The rows of a group lie close to one hidden flat surface of 10 dimensions, which may be shifted away from zero. Surfaces can cross.
In the rows, zero is written as 128.
Known rows, each followed by its group:
[121 128 127 158  80 146 120 121 132  84 127 134 112 136  85 200 172 161
 110 160] -> J95
[105 149 135 142 122 161 147 130 112  81 109 139 132 111  91 198 132 139
 125 177] -> J277
[140 197 140 122 154  84 137 102 176 196 165 127 108 115 182  94  92 106
  99  97] -> J265
[118 140 124 136 106 132 131 130 156  70 107 103 115 133  97 118 113 185
 111 131] -> J203
[149  82 130 156  68 142 145 111 111  81 130  94 108 172 106 138 109 128
 135 179] -> J282
[114  65 112 153 177 137 108 145 138 166 101 106  96 137 130 127 161 152
 118 109] -> J265
[ 90  60 101 156 225 188 107 159 123 158  94 119 108 129 129 121 158 145
 161 119] -> J203
[153 133 133 134  85 142 115  78 134  79 172 118 125 171  84  98 104 161
  98 151] -> J95
[ 85 182 112 138 124 121 122 158 183 111  72 123  99  63 148 179 146 171
 130 126] -> J971
[145 130 110 109  95  95  84 140 149 128 181 115 151 147  95 128 166 150
 112 119] -> J95
[102 206 124 111 116 138 142 174 174 110 115 163 135 108 184 167 147 115
 138 111] -> J282
[162  34 114 175 148 168 143 134 116 101  71 145 113 194 157 136 120 133
 167 104] -> J265
[123 131 110 151 133 113 114  94 132 140 151 123 131  48  81 135 156 175
 142 158] -> J282
[136 120  94 120 174 160 132 131 159 128 159 143 146 112 154  93 118 153
 128 133] -> J282
[ 78 184 159 142 148 178 162 145 112 119 142 134 125 114 102 190 132  80
 161 180] -> J203
[ 64 158 123  69 145 123 122 168 109 158  76 129 127  51 173 120 136 109
 110 119] -> J971
[138 147 105 191 193 149 121  92 166 157 144 158 116  95 129 161 140 156
 175 134] -> J203
[107 117 121 101 158 145 130 155 120 105 132 122 157 110  99 105 131 151
 110 130] -> J203
[102 156 102 133  83 169 101 123 172 107 139 131  89 118 157 140 167 157
 123 151] -> J282
[109 109 176 152 160 127 204 145  95 127 120  91 119 109  90  81  94 104
 160 143] -> J95
[ 93 145 122 110 121 141  95 144 118 148 129 145 124 108 123 188 195 130
  82 130] -> J265
[126 111 133 145 133 167 151 132 161 128 131 105  76 191 163 109 114 128
  78 129] -> J971
[105 127  79  50 142 166  58 136 104 117 116 138 169 138 151 150 106 109
 113 156] -> J95
[174  90 139 128 134 115 136 105  96 139 150 144 149 174 125 101 105  95
 130 111] -> J971
[149 156 164 126  49 102 134  62 109 112 124 149 105 124 112  88 133 149
  80 102] -> J265
[112 165 142 114  86  82 130 162 157 150 102 116 104 106 178  91 143 113
 150  78] -> J95
[ 99 107 102 101 143 167  99 194 144 137 152  99 131 176 157 116 145  95
 158 135] -> J282
[104 156 156 111  92 118 139 121  87  90  53 142 131  91 112 153 115 133
 122 122] -> J95
[135 158 148 118  76 108 116  94 131 119 161 101 112 150 111  59 102 125
 130 125] -> J277
[143 145 148  98 112 125 161 158 119 127 127 150 149 168 182 140 100  63
 120 111] -> J277
[121 136 132  80  66 146 134 103  97  77 125 134 139 110 117 122 119 148
  53 158] -> J265
[ 98  97 141  94 112 100 115 162  65 173  98 104 130 112 127 133 153  70
 145 128] -> J971
[ 77 192 130 113 123 136  98 108 149 115 115  84  98  99 106 114  91 147
 121 163] -> J282
[ 85 192 156  75  97 125 104  92  97 108  77 115 117 111 113 124  83 126
  73 134] -> J282
[138 109 151 136 109  87 132 117  82 142  90 156 141  92 103 139 162 129
 146  93] -> J971
[128 115 142  98 188 150 143 132 103 129 134 133 157 158 116  90  91 113
  99 111] -> J203
[108 168 128  92  72 106 111 125 140  90 103  94 121 116 124 117  89 144
 111 147] -> J203
[140 107 142 142 171 153 166  92  83 109  75 170 143 102 120 146  91 135
 118 130] -> J95
[147 110 139 195 163 101 140 159 155 130 137 124 134 154  69 202 165 151
 161 113] -> J277
[139 169 105 159 134 121 126 144 198 164 130 146 101 143 219 181 128  97
 169 118] -> J95
[151 162 132 129 111  86 137 124 184 141 136 106 102 154 164  95  91 131
 107  98] -> J277
[ 84 137 134  90 168 151 126 161 100 158 124 136 141  99 143 102 140  86
 146 119] -> J971
[140  77 158 168 210 129 155 104  71 157 145 141 154  97  41 101 150 143
 144 119] -> J971
[113 113 102 154 135 137  57 147 174 143 137  94  92 177 118 133 169 153
 162 109] -> J277
[119 133 100 134 131 108 111 142 171 160 120  94  97 123 169 154 122 133
 112 139] -> J277
[119 114 122  80 107 134 155 136  93  93 134 107 161 101 118 123  90 123
  92 185] -> J265
[ 90 110 136 143 133 220 123 108  87  83  98 127 102 155 104 111 119 120
 162 158] -> J277
[110 126 126 107 115 113 114 110 122 152  87 148 104  66 148  98 171 177
  55  84] -> J277
[163 111 134 137 121  87 111 127 119 135 124 140 152 167 102 194 141 120
 111 112] -> J203
[135 160 162 151 119 149 160  55 102 110  95 151 106 115 129 107  73 117
 142 138] -> J95
[125  82 121 166 173 157 108 116 122 145 120 119 105 145 111 105 144 145
 159 117] -> J277
[145 183 143 117  64 100 138  78 140 106 150 134 124  96 129  78 101 138
 128 131] -> J282
[132 170 165 134  44 130 182 105 109  80 106 176 119 101 145 127 140 126
 125 119] -> J203
[112 112 122 130 185 134 147 135 115 128 119  99 145  93 102 114  85 135
 149 162] -> J265
[126 100 121 115 103 105  93 123 104 132 106 142 136 102 103 123 184 162
 107  95] -> J203
[161  62 113 186  86 103  88  78 123 167 134 104  78 150 122 133 160 140
 153 135] -> J277
[172  85 115 130 131 116 139 134 106 125 115 165 163 153 147 200 131 110
 103 130] -> J971
[154  63 115 118 186 109 111 137  86 192 143 136 165 135 133 109 134  87
 171 109] -> J971
[115 130 111 112 100 136  76 108 118 136 163 134 128 104  98 118 185 154
 112 136] -> J95
[101  95  90 109 201 179 133 174 141 126 111  96 136 133 161 146  86 119
 121 174] -> J265
[ 78 111 173 140 182 187 133 108  85 124  61 133  85 146  84  93 139 155
  73  90] -> J203
[ 98 160 155 185 165 160 161 125 137 139  80 131  80 137 140 198 115 104
 146 139] -> J265
[128 146 142 169 145  90 154 140 139 130 106 138 134  79 100 181 147 145
 164 120] -> J282
[173  40 124 232 182 165 136  77 107 128 123 144 109 164  83 145 134 156
 190 137] -> J277
[102 142 142  83 121 159 133 148  95 119 154 133 146 140 115 132 138  98
  85 147] -> J971
[139 156 110 119 209 129 123 103 161 175 148 157 137  96 162  95 108 147
  93 100] -> J265
[118  80 125 141 141 166 103 110 101 137  95 136 101 146 125 105 161 148
 113 105] -> J265
[100 148 160 184 151 188 138 110 119 147 127 139  76 157 122 132 150  94
 178 129] -> J203
[148 138 139 172 119 119 173 109 153  76 117 113 123 126  97 133  85 167
 138 151] -> J282
[165 134 151 165 134 127 161  96 120  92 138 161 153 127  72 154 124 155
 129 125] -> J971
[161  99 165 137 135  77 164 128  98 118 104 139 155 121  81 102 126 145
 120  81] -> J95
[155 130 139 114 127 124 183 186 136  97 119 160 172 163 171 146 108  85
 146 100] -> J282

New rows. What belongs after each?
[149 119 107 141  73  75  87 102 159 156 120 134  93 110 145 142 191 184
  76  90] -> J277
[103 112  79 107 169 131  91 138 147 150  87 102 121  86 169 118  99 146
 137 143] -> J203
[109 156 167 165 105 146 142 108 121  96  94 138  93 136  87 164 150 147
 116 123] -> J203
[112 160 120 144 153 136 149 130 171 142 152 120 108  92 148  96 125 145
 134 135] -> J95
[101 119  95 130 180 156  95 160 168 148 193  82 124 140  96 135 151 151
 105 164] -> J971
[179 141 134 157  61  53 120  78 163 112 100 118 102 132 131  99  94 170
 139  89] -> J971
[120 113 125 107 128 145 127 140 111  72 142 103 161 138  58 145 113 157
  93 172] -> J95
[100 125 131 132 131 135  75 127 120 183 125 134  91 138 132 134 194 117
 116  97] -> J265
[129 136 101  89 105 148 152 140 140  53 122 130 160 107 131 159  89 166
  59 178] -> J265
[123 129 156  98 114  74 111 150  88 132 116 120 166 117  63 127 154 126
 124  93] -> J282
[107 136 149 106 102 186  93  86  61 126 115 176 120 147 121 115 167 102
 119 113] -> J265
[ 82 153 144  81 133 165 165 164  83 122 125 134 150 100 151 124 110  62
 139 163] -> J203
[130  96 107 116  70  66  62 141 138 153 167  47 112 159  87 142 156 140
 103 154] -> J971
[149 149 130 106 135 124 158  91 124 131 132 169 143  90 159 128 110 140
  54 128] -> J265
[119  82 113 111 136 171 140 127 115 114 103 109 105 150 157  99  96 136
  84 147] -> J265
[107 111 128  99 105 149 114 106  81 120 130  75 121 137 107 118  75  96
 125 201] -> J282
[101 165 116 153 151 145 115  92 148 127 120 150 109  48 113 127 156 184
 139 135] -> J203
[135 110 152  88 128 113 138 126  52 136 133 133 174 126  99 123 114  78
 120 141] -> J971
[128 142 124  87 142 129  98  88 117 169 164 140 134 105 146  22 120 117
 135  98] -> J203
[ 98 110 127 154 172 184 150 162 158 129 146  86  91 167 126 144 130 128
 103 162] -> J971
[157 155 124  35  92  96 118 105  91 116 141 157 193 118 154 106  77 100
  73 129] -> J971
[149 159 136  86 132 109 146  96 119 166 163 146 146 115 175  78  86  92
  87 122] -> J265
[129  99 124 183 114 143 159 155 152 116 105 137  96 137 138 189 179 144
 131 129] -> J95
[164  67 117  90  76  95 177 156  89  98 130 115 171 119 141 151 101 110
  90 178] -> J265
[102 144 108 131 177 125  94  99 136 169 138 100 118  61 108  96 117 151
 152 153] -> J282
[129 163 104  97  99 141  93 143 144 104 166 142 157 152 129 182 139 112
 130 152] -> J277
[110  88 134 123 140 152 140 109 105 128 104  86  96 133 124  68  92 139
  98 146] -> J265
[143 169 121 147 124 125 124 106 177  92 153 123 132 135 102 155 102 167
 123 144] -> J277
[130 132 123 127  82  87  92 123 160 138 146  59 100 158 115  95 100 134
 140 139] -> J971
[ 86  62  78 101 169 152 116 206 122 126  75  94 139 105 164 150 130 124
 152 154] -> J203
[116 118 105 145 150 117 130  74 159 164 101  81  65  68 166  81  81 178
  89 158] -> J277
[148  96  96 130 110 113  92 131 121 166 146 132 130 131 151 185 169 113
 131 145] -> J277
[130  72 121 128 164  99 137 149 112 192 129 100 121 111 146 125 142 111
 111 131] -> J265
[158 114 129 142 170 117 196 117 150 124 114 109 124 121 162 103  33 132
 111 146] -> J265
[ 89 166 123 128 171 169  73 103 145 117 128 116 111 124  85  71 127 167
 158 113] -> J265
[ 78 176 157 116 106 147 150 138 113  81 132 121 129  94  57 164 153 153
  75 165] -> J971
[119 106  93 139 167 138 100 163 186 154 124  87  96 173 171 116 119 132
 138 114] -> J265
[154 145 115 156 105  97 116 158 195 135 141 105 110 199 168 181 117 108
 145 120] -> J277
[123  97 104 129 172 121  93 146 130 182 140 143 133 113 142 109 186 133
 142  88] -> J971
[113  54 100 133 113 151 121 178 122 102  90 101 114 157 135 179 155 142
 109 149] -> J265
[158 161 156 185  95 112 127  86 154  96 154 156 120 131  60 111 167 184
 157  87] -> J971
[115  63  89 150 166 163  81  98 112 178 132 104  91 120 136 118 149 135
 144 161] -> J282
[176 104 115 180 143 119 145 113 139 135 116 187 138 120 149 187 155 141
 152 107] -> J203
[144  96 110 128 120 122  98  72  99 164 173 104 124 112 111  88 117 122
 145 172] -> J277
[ 86 112 160 136 145 165 122 163  81 164 150 131 119 151  99 100 203  73
 180 104] -> J971
[111 104 150 118 195 172 173 146 104  80  73 133 141 141  98 131  93 158
  59 118] -> J203
[171  76 133 111 136  84 136 156 119 125 139 117 170 176 104  90 116 127
 117  86] -> J95
[168  77 102 147 125 148 133 123 153  92 156 154 142 143 115 108 164 197
  98 110] -> J282
[122 130 128 134 189 131 155 117 103 128 116 159 165  47  92 171 129 158
 113 148] -> J265
[ 87 101 118 158 159 137 112 114 136 157 111  61  74  94 106 105 117 154
 142 166] -> J277
[135  59 159 145 131 122 174 173  85 137  72 113 117 177 153 121 119  68
 171 103] -> J95
[131  53 127 119 172 130 122 140  84 109 106 107 157 151  64 132 118 152
  94 131] -> J282
[105 142 109  63 136  91  79 130 119 137  88  88 143 109 130 132  73 133
  81 141] -> J203
[116 202 132  87  38 111 117 129 149  89 185 120 138 103 114  93 143 138
 129 144] -> J282
[127 180 129  87 174 120 116 113 117 147 182 139 178 106 101 118  97 111
 115 144] -> J203
[106 105  92 144 146 158 116 151 166 100 117 110 116  92 122  91 150 190
 158 133] -> J203
[152 117 114 128 153 114 116  95 146 106 133 131 147 104  99  55 104 193
 126 102] -> J265
[104 107 141 136 170 131 127 155  89 161 113 130 140 110 110 135 152  93
 183 120] -> J971
[121  98 169 168  54 128 132  87  76 107  95 131  83 124  71 127 183 150
 127 124] -> J277
[150  96 105 157 124 179 100  91 140 122 122 135  92 198 168 105 114 128
 156 120] -> J277
[163  76 124 119 110 117 110  67  88 127 150 110 134 138  91  56 103 150
 106 138] -> J282
[142 140 138  73 110 102 135 157 110  96 143 166 195 112  97 119 153 141
  89  94] -> J282
[119 142 136 130 103  97 138 127 105 110 140 113 152  74  61 159 136 140
 142 170] -> J282
[123 107 111  80  95 128  97 146  99  96 170 137 176 103  71 126 189 165
  86 144] -> J282
[121  88 115 154 178 178 160 150 134 142 138 116 113 143 154 134 120 108
 148 158] -> J95
[109 174 169 147 145 188 180 109 120 100 147 160 120 123 106  97 128 121
 135 132] -> J203
[113 136 113 122 166 150  94 114 146 141 132 127 117 136 132  85 123 146
 125 105] -> J265
[157 127 108 144 138 131 110  85 143 131 140 181 136 101 125 142 164 181
  97 108] -> J95
[119 126  98 150 187 114  93 189 189 161 143 101 127 153 126 170 151 138
 153 112] -> J277
[175 146 128 184 114 126 149  75 156 124 112 182 108 112 165 153 124 148
 151 108] -> J203
[142  78  75 163 161 147 122 147 150 131 168 162 152  70 110 171 221 191
 138 142] -> J282
[105 110 120  80 136 127 129 160  99  83  69 136 163  88 103 129 129 165
  83 117] -> J95
[111  88 123 149 121 133 115 125 122 114  34 127  86 118 133 153 149 175
 103  98] -> J203
[141 141 144 205 181 181 170 106 164 107 113 139  92 178 134 156  90 131
 159 132] -> J203
[158  82 109 163 210 144 147 107 135 131  85 182 142 103 139 145 132 189
  92  92] -> J282
[144 164 159 191 175 156 144  51 121 167 117 190  94 121 136 155 131 116
 141 104] -> J203
[124 125 155 150 132 118 156 108 110 132 154 116 125  93  69  88 136 148
 128 137] -> J95
[106 110 132  79 140 112  75 140  90 163 115 120 142 143 115  91 145 104
 116  88] -> J282
